The rows of a group lie close to one hidden flat surface of 13 dimensions, which may be shifted away from zero. Surfaces can cross.
Some rows, each with its group after it:
[  4 -10 -20  -9   5   0  30   6   3   8   9 -21 -10  19  11 -10  15 -12
 -13  10]
z_500
[  3   3  -5  -7  -6  17  -7   9  13  16 -11  -1   9  12  -1  -9  -9 -10
  -3   1]
z_950
[ -8  -4   4 -16   2 -11  -7  -2  -5   0  -6 -14   9   6  15   4  13  -1
   4   3]
z_224
[  6 -17 -15 -20 -15  13   4  -5  24   6  -6   3   1  14  -1 -21   0 -12
 -29 -23]
z_950
[ 10 -20 -13 -23  11   7  25  -1 -24  16   3  -9  14   5 -12  -5  17   9
   4 -13]
z_500
[-21  -3   1 -30  14   5  -9   2   1  16 -13  -2  -6 -21  -2   8   3 -18
   5  -7]
z_224
[-11  18  -5  -2   1  10  36  14 -18  11  -8 -20 -15   6 -14   6  -7 -12
  15  25]
z_500
[-11   0 -10  13   9  -6   5   2 -12  22  -2   2  15 -14   0   4  15   0
   2  -2]
z_783
[-14 -16  11  18  -6  -3   2  -8  30   3   0  17  -8  -7  19 -14   3   0
 -17  21]
z_224
[  6  -5  -3 -13  19   8 -21  -2  -5   6  16 -10  -3  -5  -5   2   0 -25
   1  12]
z_224
[  3  17 -24  29   6   2  -1  -8  17  38  -3  21   4  12  19 -28   4 -24
  -4  21]
z_950
[ -6   6  -5 -15   0  14  -2   2 -27 -14  -7   1 -11  11  12  -8   2 -11
  13  -9]
z_783
[ -2   3   3   3  18  -3 -30   5  14  -4   4  18  -7  -9  26  11  -4 -22
   2  -2]
z_783
[ 18   7  11  -3   3 -11  15 -10 -12  16   1  -2  12   5 -24  12   5   5
 -15  22]
z_500
[  2  -2  -7   0 -14 -21   7  -7  -9  -9   1  -4   1 -12  -8  16  13   5
  -7  11]
z_783
[-11  29  -7 -22  -3  -4  12  10 -12  -3 -15  16   0   5   7  -5   4   9
  11  -3]
z_950
[  2  -1  -6  -5 -18 -24  -5  -9  15 -21  17  26  34  -4   3 -11  -2  10
 -27 -12]
z_950
[  0   5  -4   9  12 -22   5  -8  -1  15  -3  21  17  -1  20   0  12  -6
  -2   1]
z_783
[-16   7  10  -9 -13  -2 -20   5  -1  -6  -4   1  16  -5  11   8 -12 -29
   6  32]
z_950
[-17  -7   1  -4  -6  15  -9  25  24  18 -29  -2 -10 -11   3   7  12  35
  12 -19]
z_783
[ -8  25  20  23   5   7 -31   6   4  -8  -2   7 -29   6  16  -3  -2   0
   4  24]
z_950
[  8   7   0  12  17   6 -23  33  19   0  19 -10  -5  -7  -7  33 -12 -21
  -9  14]
z_950
[-11  -6   5 -11  -9   3 -11   4 -20  -8  -1  -8  19   3   0  -4  16  16
   0  -6]
z_500
[-14  -1  10   0  -6  -1 -20  -6  13   2   7  12   3 -20  -8  -8   2  10
 -13  17]
z_783
[ 19  -2   9   8  16   3   9   4 -12  -2   8   7 -23  -1 -10  23   3  -7
  -9   8]
z_950
[ 11 -21  27  19   4  27 -12  12  20   3  -5  20  -2   8  19   0 -14  20
  17  12]
z_783
[-21   4  -9 -16 -21  19  13  18  -5  -5 -17  -7   8   4  -2  -2 -16 -14
   7  -7]
z_500
[  3 -14  23 -10   3 -11  11   6  -8  -1 -23 -10 -19   5  17  36  15   2
  10  18]
z_224
[-10   1 -23  20 -14 -10  -3  -1  29  26  -9  -9  24 -14  -4  -1  -3  -3
   6  -3]
z_950
[ -9  -3  -5  19 -14  14 -26   2  22   9  -4  20  19  -8   7 -15 -10  -2
  -1  -2]
z_950
[  0  -8   9  -2  -4  17  -1  -3  -7  -3 -13  20   1  12  15 -10  -2  -2
   0 -15]
z_783
[-10   8   3  20 -11   5  -9   3  -5  -5  -7 -12 -11  17  10  -5  12  -6
 -15   8]
z_500
[ 17  -9  14 -13  -2  23 -15   2 -12 -23   3   9 -40  -9 -11  13  -9  12
  16  11]
z_783
[  2 -11   1  12  -4  10   1 -10 -21  -5   9   6   6  11   9 -18  11  -9
 -12  10]
z_783
[-21  13  -7 -17   0  15  11  10 -28   2 -13 -12  -9  13   7 -11  10 -14
   5  -3]
z_500
[ 24 -38  19  -7  -2  32  11   4 -13   7 -11  15   5  15  -4   3   4  25
   2 -13]
z_224
[  7 -19 -12 -14   1  -9  19  -3  -5  -6   8 -26  -4  22  19  -5  26  -6
 -14   0]
z_500
[ -7   0   6  16  20  -2  -5  -2 -20  12   3  -8  -5 -19 -17  14  13   6
  -1  -9]
z_500
[  7   7 -18  19  -1  11 -15  14  -8   2   8   4  23   1   3  -1  -5  -1
  16  -3]
z_950
[ 12   0  -2   3   0  19 -14   6  -5  -1  -3  -6   1  18  -6  -5   0  -3
 -11 -26]
z_950
[  2 -24  -2  -4   0  23  -3  -9 -15   6   1 -19 -14 -12 -23  -6   5  14
  13  -9]
z_224
[  4   2   0 -29   0  -2 -10   0  20  -3  23  -4   6  -1  -5 -18 -11   9
   4  29]
z_950
[-23 -20   3 -55  -8   7   4  -7   1  11 -12 -12  -4 -30 -13  -7   1  18
  30  17]
z_224
[ -1 -10   4 -13  -7   7  15  -6  -7  18 -15   3  15  -1  -8  -6  -3   7
  11   5]
z_224
[  1   9   1  -6 -23 -10  19 -17   0   4 -20  10 -17   8  -2 -14  13  16
  -7  15]
z_783
[  9 -11  -7   2 -11  11  13   3 -13   0   2 -18   6  16  -4  -3   2   2
   7  11]
z_500
[  3  -1  26   1 -19   0   4  -8 -12 -22 -33   3 -13  32  26  -2  -2  11
  11 -13]
z_783
[ 10   6 -32   6  -2 -10  15 -10  -7  16  -2 -28  15   4 -12  -8   3   9
  28 -18]
z_500
[-16   1  25  10  -6   9  -5  11   4   2 -28 -32   4  21  17   8 -10  -3
  20  -2]
z_224
[-21 -21  -7  19   4  -2  28  12   7   9  10  13  11 -19  13   3  14   8
  -9   4]
z_500
[  2   9  -3 -16  11  -1  15   0  17  13   7  27  -7 -15 -17  -9  -3  13
 -15  -4]
z_224
[  6  -3  16  17 -12   8  16  -8 -22  -1 -14   2 -12 -10 -28  15  -9  10
   5   1]
z_224
[ 19 -18 -11 -21  18 -15  25  -5  -4  23   2   8  -2 -17  -9  22  21   1
  -1  11]
z_224
[ -4  13  -5   0   8 -21 -18  -8   8 -10   7  -6 -12  -7  11   4   5 -16
  -3   7]
z_783
[-29  11   1  -4  20  10  19   7 -23  18  -4  18 -12  -6   8 -13  23  -2
 -10   6]
z_500
[ -2 -23   7   3 -13   8  26   0  18  12 -22   1  -7  17  20 -14  12  26
   1  -2]
z_224
[ -8   6 -11   5  13 -11  33  -7  -2  14  -4   6 -10  -7   4  -4   4  -9
   4  -4]
z_500
[ -2   4  -3  -9  33  12 -17  -1 -17  11  14  12 -16 -19  -6   7   2 -29
   1   3]
z_950
[ 20 -31   9 -19 -18  23  -8  14  -9 -32   0   3 -15  -3  -9  19   1  29
   7  -8]
z_783
[ 26 -27  17   2  14   6  30  -1   2  32  -8  29   4  -5   1  18   1   3
  -1  27]
z_224

New rows, each followed by its group:
[-12 -35   7 -17   2  -2   1 -20  -9   8  -1  -8 -12 -32  -4   1  19  17
  19  23]
z_224
[  3 -10 -29  20 -13 -11  17 -12  16   3   0   7 -16  -1  17  -9  13 -19
 -15   8]
z_950
[-16 -15  -5 -17   2 -29  18 -22   5  24   2  -5  13 -32  -3  -4  16  18
  18  29]
z_224
[ -6 -11 -15 -10 -39   6  -8   8  -6 -38  14  -5   7 -14 -11  14 -16 -34
 -19  13]
z_783
[-16   0   1  -5 -12  10  -3  -7 -33 -15  -3  -2   2  -4  -7  -6   9  -9
  -7  -6]
z_783
[  0 -28  -5  -5  -6  -2 -23  -4 -11 -10  11 -26  22 -11  -8   8  13   7
   0 -16]
z_224
[-19  11  -2   2 -14 -12  -8  22  18  -2 -13   2  13 -22  -2  32 -12  -8
   1   6]
z_950
[-21 -25  -5 -19  -5  12   6 -10   2  24 -23  -5   1  -6  13 -16  12  -9
  10  -2]
z_224
[  8  -4  23  -4   5  -1   0  -1  22 -12   5 -10 -17 -14 -20  17 -29  10
   7  -1]
z_500
[  3  18  30 -20   7   7 -17   9 -10 -18   3 -10 -15   5 -13   7 -14  17
  15  18]
z_224
[ -7  -7  14  14 -13  14  15   5  -8  -3 -15   4  -1 -11 -11   8 -16  20
  22  -5]
z_500
[  9  -5 -12  13   2  -4  45  -3  -5  14 -12 -13 -14   6  -5   5   6   7
   9  -8]
z_500
[  0  -1   5  20   3 -17  13  11   9  10 -12  -3  35  19  37   7   0  10
  25  -2]
z_783
[ -7   3  -2 -39 -34 -10  -3  -2  11 -18 -23  13 -14 -10 -11   5   6  18
 -15 -14]
z_783
[  9  -3  -6  25  -8  20 -10  11   3  -1  -4  22   0  12   8  -4  -2  -6
 -14 -19]
z_950
[ 16 -27   2 -11   8   3  10  -1 -10  17  -1 -13   0 -16 -16  28   4  -2
  14  16]
z_224
[  0 -29   4 -14   1  20 -12 -10 -14   2   4  -7  -8 -13  -9  -6   6  -2
  10  10]
z_224
[ -4 -12   4  12 -13  24  -3  -4   3  15 -21  22   0  -8  -4 -11  -5  11
  10  -7]
z_950
[  3  -4   6  14  24  24   3  -2   0  15   0  20 -29 -14 -20  -2  -1   5
 -12 -24]
z_224
[-12 -41   9  -6  -9   6  -4 -13  -1  12  -5   9  22 -29  -3   0   7   9
   6   5]
z_224
[ 21  20  -9  21  -5  -9  26 -20  -8  23 -20   3 -11  21  -9  -4  -1 -19
  -7   7]
z_500
[ 12   6   5   2  17 -23 -11 -11 -22 -10  23 -10  14  -6 -10  22   5 -20
 -13   5]
z_950
[  6  13   4  -7   5   9  -3  17 -19 -15  -2  13  -6  13   4  13   0 -10
 -11 -11]
z_950
[  8  -2  -2 -30  -6  15   0  10   3  -2  11 -21   0  26  -5 -21   3  10
  -6  19]
z_500
[ -8 -20  -5  -1 -11   4 -11   1  19  -2  13   5   3 -27   3   4 -13 -12
  12  38]
z_950
[  5 -28  -5   4  11  13   8  -4 -25   6   5   3   4   1   3  -4  21   0
  -5 -15]
z_500
[-25  12   1   0   7  -1   3   7 -15   8  -3  -4   5 -12  -4   6   7  -7
  -1   0]
z_500
[-18 -15   2 -23 -18  -4 -15 -18   5 -10  -2  -7   1 -16   3  -9  -4 -11
   5  15]
z_950
[-15  20  17  10  -3 -16 -13  -9 -13 -19 -12   7  -8   8  31   2  -1 -20
   7  16]
z_783
[ 21  -8  -3 -18   4  -5  -4   4  -3 -12  12  12  -7  11  20  -2  23  25
   6  13]
z_783
[-12  -5 -26  -3 -21  -2  15   6  20  12  -8  23  13 -17  13  -4  -6 -12
   6  18]
z_950
[ -4 -16   8   1  17  -1  -5  -4 -14   5  -8 -22  -8  -9  -3  11  25  27
  11 -32]
z_224
[-29  -4  15   7  -7 -10 -15  -6   5   5  -7   4  35 -18   8   0  -7 -14
   0   7]
z_224
[ 10   7  -4   9 -10  -1   8   0   3   2   1  11   5  12   4 -13   3  20
   6  12]
z_950
[ -5  18  -8 -15   2 -16  -1  10  -1   7  -2 -16  14  -5  -9  15  -2  -9
   5   0]
z_950
[  0   3   0  -9  -1 -22 -11   3 -13 -24   4   0   3  -6  14  21  10  -2
   5   6]
z_783
[ -4   7 -14  -5  -7  10   7  11   1   2 -12  11 -23   1  13  -3   8  -2
   9  17]
z_783
[  9   9 -16  15  15 -13   9  -3  13  24   6  11   1  -2   1   5   4 -23
 -19  11]
z_950
[ 16 -19 -13   3   1  -3  -3  -9  -4   8  17  27  -5 -37 -25  19  15  -4
 -24  11]
z_783
[ 10  -4 -12  -8 -13   2   2  -1  15  -4  -8  -6 -19  21  13 -12   7   2
  -7  -8]
z_783
[-10  13  12 -18  -7  -9 -11  -6  22  -2   2  17   2  -1   6 -17  -7   3
 -10  24]
z_950
[-16 -10   9 -11 -23  13 -12   4 -16 -20 -10   1   3   2  -1  -4   6  10
  -8  -8]
z_783
[-29 -33  18 -14  -6   6   7 -13  -1  24 -27   0  12 -25   7  -4   8  18
  27   9]
z_224
[-21  -5 -11  22  17  11 -10  -3 -12   6   2   3  -3 -18   7 -13  10   9
  17 -30]
z_500
[ -3  -6  -8   8   1  16  -4  11 -13  11  16  -6  28  -9 -15  -3  -2   0
   8  19]
z_500
[ -9 -19 -11 -15  -2   5  37   7  11   8  -2  11  -1   6  14 -15  13  10
 -12  -7]
z_500
[-25   0   1   6   1  18 -12  19  -9   0  -5  -6  12 -11   4   8 -12 -11
  18  -7]
z_783
[ -1 -23 -17   8  -1  -1   3  -2 -11 -18  30 -21  14   7  26 -14   2 -15
  18  28]
z_500
[ -6  -4 -12 -39   9  24  -8  14  22  21   4  13   4 -14  -9 -10 -14 -20
  -1   6]
z_950
[  2  35  21  16   4   3 -14  22  11   0  -7  21  -4  15   6   5  -8  10
  -9  14]
z_950
[ -5 -12   3 -10  -5  -2  -9  -2  -6  -4  -6   9   9   1  13   5   9 -18
 -15  -5]
z_224
[  0 -13  12  23   4  24  -9   3   5   3 -12  -6  -5  26  25 -13  -3  -4
   5 -18]
z_783
[-15 -22   1 -37   3  17  -4 -12 -12   1  -4   8 -39 -46 -27   6   7   2
   8   6]
z_224
[ 16 -23  12   7 -16  -5  -6 -15 -10 -25   7  -1   9  14   4   0   3   0
 -19  -8]
z_783
[-23   0 -19   9   0  12  21  16 -43  11   6 -31  14   1   0  -9  28  23
  30  16]
z_500
[ -5 -12   6 -14 -12  -7 -15   6 -31 -28  -5  -5  -3 -10  -2  26  24  20
   0 -15]
z_783
[  4   4  21   4   4  23 -38   7  18  23  -8 -25  15   8 -23  -2 -20   3
   5   1]
z_950
[-18   8 -10 -16  -4  12   0 -12  -4  11 -30  18  -6   6   2 -21   1 -27
 -20 -45]
z_783
